All groups share one centre, and each spreads out both ways along 10 directions, with some noise.
(in the rows, 128 means zero)
Known rows, each followed by its group:
[137 133  98 130 117  91 135 149 175 142  85  62 101 130 156] : K55
[199 134 108 142 106 111 180 182 182 192 123 151 121 107  99] : K55
[188 138  99 127  93  97  93  78 136 130 134 185 144 145 129] : K566
[142 157 107 125 109 126  89 121 151 153  90  95 162 101 140] : K465
[147 131  83 103 117  93 126 134 162 164  95 106 143 120 111] : K238
[106 119 124  94 129 162 126 118 127 129 111 122 199  92  73] : K55
[146 142 114 142 100 125 171 187 197 114 101 116 147 133  91] : K566
[138 156 126 161 166 134  89 116 101 143 140 165 164 136  56] : K55
[118 160 126 102 117 115 116 130 156  58 100 117  82 161 128] : K238
[135 160 123 149 132 131  84 149 122 140 106 162 165 137 128] : K566
[152 164 121 185 109 112 120 117 165 108 148 127  83 156 150] : K465
[136  85  90 164 131 130 136  85 131 121 112 144 201 150  94] : K261
[112 178 126 122 129 121  82 140 102 141  97  95 121 129 179] : K465
[146 153 164 143 113 174 125  92  85  93 127 121 156 120 127] : K465
[124  64  88 121 154 134 173 138 165 189 130 190  95 119 134] : K465
[ 56 149 118 120 147 177 140  86 107 124 137  89 135 112 114] : K55
[121  95 119 117 158 143  97 112 152 119 115 197 109 132 126] : K261
[172 133 152 102 115  66 152 108  79 126 163  59 113 134  88] : K465
[149 142 152 142 121 144 134 131 101 121 140 160 130 136 135] : K238
[117 113  82 112 133 124 128  97 145 144  88 116 134 129 135] : K55
[ 98 135 140 157 120  96  76 146 104 128 167 100 185 139 151] : K238
[128 132  54 171 142 150 186 158 197 156  61 184  92 164 136] : K55
[130 182 134 140 116 127 110 123 131 114 122  78 129 124 111] : K261
[159 155 120 124 105 123 142 126 135 138 111  95 140 116 112] : K566
[136 121 128 109 116 114 164 141 133 124 146 144 109 139 114] : K465
[119 149 148 135 149 120  87 156 140  93 106 136  77 150 150] : K261
[201 105 127 191 150 143  88  76 171 111  98 146 139 120  83] : K261
[146  99 103 116 112 108 151 118 146 139 106 137  78 143 194] : K55
[125 120 133 127 135 136 135 147 137 111 109 134 135 134 117] : K465
[148 116 145 127 140 163 134 101  90 121  98 140 129 123 143] : K566
[ 97 160 136 102 156  99  69 177  99 123 117 144 154 149  92] : K55
[178 104 163 144 118 156 147  97 108  99 125 136 146 117 114] : K465
[155  92 112  91 174 125  10  76 110 108  34 199 145 140 149] : K261
[ 97 111 121 109 146 144 137 113 113 143 117 119 117 117 149] : K55
[149 115 148  81  95 170 160 116 100 123 100 119 178  89 134] : K238
[107 145 132 151 159 156  97 108 102 119 110 142 131 138 132] : K566
[131  79 134  52 123  93 121 102  85 130 142 168  90 135 185] : K566
[103 174  95 131 136 113 127 115 128 128 138 126 136 156  75] : K465
[173 121 111 132  98 133 191 157 177 157 115 127 140 105 105] : K566
[136 105 143 136 123 118 144 140 147 117 160 119 140 121  95] : K261
[116  49 100  90 142 104 108 104 160 120 131 183 150 135 103] : K566
[125 128 109 123 129 129 119  79 102 154 124  78 175 108 105] : K261
[146 181 140 100  97 144 166 152 103 150 136 126 128 110 121] : K238
[ 74  84 128 100 163 146 133 156 119 143 115 147 127 120 143] : K238
[116  98 147 144 176 125  68  76  76 140 141 110 118 120 151] : K566
[128  95 140 149 133 133 105 114 124  97 105 112 156 134 149] : K238
[144 127 127 122 118 102 115 123 139 137 160 141 124 125 112] : K55
[141 112 102  84 121 110  91  78 131 145 127 123 188 100  81] : K261
[ 97 117 118  94 125 100 118 115 144 163 173  81 112  92 131] : K465
[150 119  87 171 154 136 153 141 170 192 105 134 137 113  89] : K238
[100 117 128 135 143 162 145 120 133 136 131 109 144 105 106] : K238
[ 91 134 119  55  99 174 161 134 133 113 129 171 179 103  89] : K238
[159  71 124 121 121  95 143 151 192 110 121 123 135 123  91] : K465
[162 105  88 181 109  88  98 100 230  78 135 168 125 170  99] : K55
[139 100 160 132 136  99 104 140 126  98 147 116 133 134 114] : K261
[142 188 135 125 125 155 116 104 146 145 136 116  64  96 136] : K261
[136 159  83 118 119 107 104 123 146 186 134 151 155 117 112] : K566
[167 123 133 118 115 120 126 128 116 123 125 193 125 147 140] : K238
[146  63 107  99 122 105 125 111  94 132  98 185 180 156 152] : K261
[140 118 130 116 125 126 128 103 124 103 113 118 127 134 124] : K566

New rows. What belongs after each?
[143 153 120 142  97 140 150 115 154 132 154 137 113 120 135] : K465
[168 115 145 127 127 126 126 131 141 132 129 131 119 109 117] : K261
[113 129 152 115 175 128 136 155  86 155 119 122  54 127 158] : K238
[177 125 146 119 163 158 111  84 100  90 103 226  87 153  93] : K238
[113 149 100 144 137 115 133 128 158 115 125 117 146 148  59] : K465
[150 133 142 136 135 131 150 108  77 120 136 152 110 156 125] : K465
[135  76 104 136 179 126 144 100 107 158 118 161 128 140  91] : K465
[ 70 199 103 173 108 198 182 106 127 108 130 104 162 141 105] : K261
[126 157 103 160 153 143 144 135 120 148  98 147 116 152 118] : K465
[141 106 127 132 144 126  96 119 173 108 131 161 132 120  82] : K261
[146  89 106 106 131 140 137 125 132 170  84 124 185  93 111] : K238
[116 112 129 152 169 173 169 133 113 137 105 135 135 125  88] : K465
[158 123 109  55  96 127 132  79 131 132 104 117 163  93  94] : K238
[174 167 111 113 131 112 149 128  49 161  84 158 122 167 136] : K465
[138 177 103 109 123 173 123 136 147 135  50 142 153 113 109] : K261
[166 167 154 168 157 165 143 175  88 159 116 192 152 128  75] : K55
[115 122 122 170 138 132 106  86 145  72 148 174  96 175 143] : K55
[160 143 118 107 102 141 180  76 144 161 134  56 101  77 112] : K238
[154 135 142 113  81  84 121 163 135 173 202 144 145 103 142] : K566
[140 106 139 156 145 160 129 135 153 130  93 101 144  99 121] : K465
[155 135 126  99  96 104 121 143 140 123 140 167 143 134 115] : K55
[ 85 153 181  59 162 131  62 186 107 106  98  86 110  95 123] : K261
[110 141 182 130 105 124 153 173 114 138 204  69 114  93 143] : K566
[ 68 136  98  98 117 108  90 125 173 106 161 160 127 139 126] : K465
[121 143 109 156 164 102 126 111 102 154 138 108  85 153 122] : K465
[126  81 114 119 134 121 123 102  94 123 110 165 155 155 153] : K261
[139 100 160 167 162 145 102 114  99  36  98 172 150 183  94] : K465
[115 130 124 130 121 147 147 107 126 122 151 161 111 133 142] : K261
[186 130 141 185 120 119 146 144 167 135 135 111 106 125 119] : K55
[161 116 167 109 105 125 145 153 113 126 136 113 116 108 157] : K55
[144  99 157 151 141 158 166 147 129  84 115 158 123 144 110] : K465
[ 76 141 133 129 121 118 111 120 124 119 188 113 133 129 133] : K238
[153 140 155  84 122 138 125 127  84 118 100 135 128 121 135] : K238
[135 160 108 118  90 137 142 115 154 106 121 132 147 134 112] : K55
[131 160 117 117 102 141 131 115 152 117 138 143 138 121 104] : K261
[116 135 136 125 131 123 124 152 130 123 139 142 111 138 133] : K55
[131 196 177 129 123 161 105 136  69 101 145 119 189 115  65] : K55
[112 128 148 181 137 140  99 115 116  98 158 135 148 146 130] : K238
[101 147  38 127 133 145 163  97 178 180 124 183 140 133  77] : K55
[141 123 115 144 125 145 117  76 129 110 131 185 116 149 146] : K261
[116 105 115  85 118  96 118 147 168 147 162 135 154 102  86] : K55
[141 121 107  87 142 105 122 141 107 105  65 142 205 156  38] : K465
[167  92 134 166 159 120 101 140 207 111 125 164 101 124  78] : K261
[103 129 125 111 144 140 112 166 120 128  90 143 176 129 107] : K238
[141 130 172 149 144 160 123 133 122 104 117  95 138 104 101] : K261
[ 97 108 121 115 138 118  86 130 127 115  99  94 188 123 119] : K238
[165 119 138 127 138 164 144 104 121 112  90 150 126 121 110] : K238
[191 126 118  91  68 106 141  95 150 150 126  80 169  83 114] : K55
[139 155 134 114 137 158 151 184 143 158  71 104 118  94 120] : K261
[101 152 100  60 103  84  88  99 147  97 148 134 133 139 103] : K238
[187 117 117 112 102 110 123 131 123 135 107 197 151 143 137] : K238
[137 178 114 136 114  79  86 132 152  94 102  67 118 154 120] : K238
[ 93 121  98  98 134 130 134 116 183  95 108 125 104 136 101] : K238
[177 103 139  93 121 130 132 105  97 134 112 175 115 126 144] : K238
[165 158 175 143 104 138 132 132 153  94 173 142  68 117 129] : K261
[ 89 153 121 166 145 152 117  66  61 120 120  85 129 153 172] : K261
[106  74 164 149 144 182 101  90 126  21  93 144 154 150 136] : K238
[159 160  80 143 106 130 166 140 182 149  96 145 126 137 104] : K566
[147 120 151 127 126 133 121 101 104  95 131 126 146 132 105] : K465
[148 186  59 160 156 147 204 113  86 252 103 154  98 136 114] : K465
[158 132 130 138 126 126 143 106 109 140 130 117 119 129 120] : K465
[139 145 155 122 121 159 147 146 138 123 134 144  91 111 134] : K261
[150 110 155 134 128 110 124  92  70 138 149  87 116 123 166] : K261
[ 81 158 162 156 137 184 128  72 128  51 162  78 109 122  94] : K238
[117 147 138 163  98  87 138 111 140  97 213  72 134 144  97] : K261
[120 123 102 109 120 135 122  63 147 133 169 143 150 109  73] : K238
[107 150 136 115 114 172 136 119 110  83 105 139 156 135 125] : K55
[169 133 151 137  88 147 174 106  75 120 135 120 150 130 158] : K261
[ 62 126 112 125 181 112 117 122 105 158 154 112  83 139 131] : K465
[151 124 145 111  84 147 149 142 141  76  90 131 138 134 160] : K55
[127 147 125 158 113 140 143  92 105 117 138 103 147 139 130] : K261
[110 127 134 150 134 141 107  91 138 110 158 122 125 123 121] : K465
[135 136 120 125 148 129  79 125  98 124  63 127 169 140 126] : K465
[156 133 125 157 127 140 151 111 136 139 130 110 127 119 106] : K465
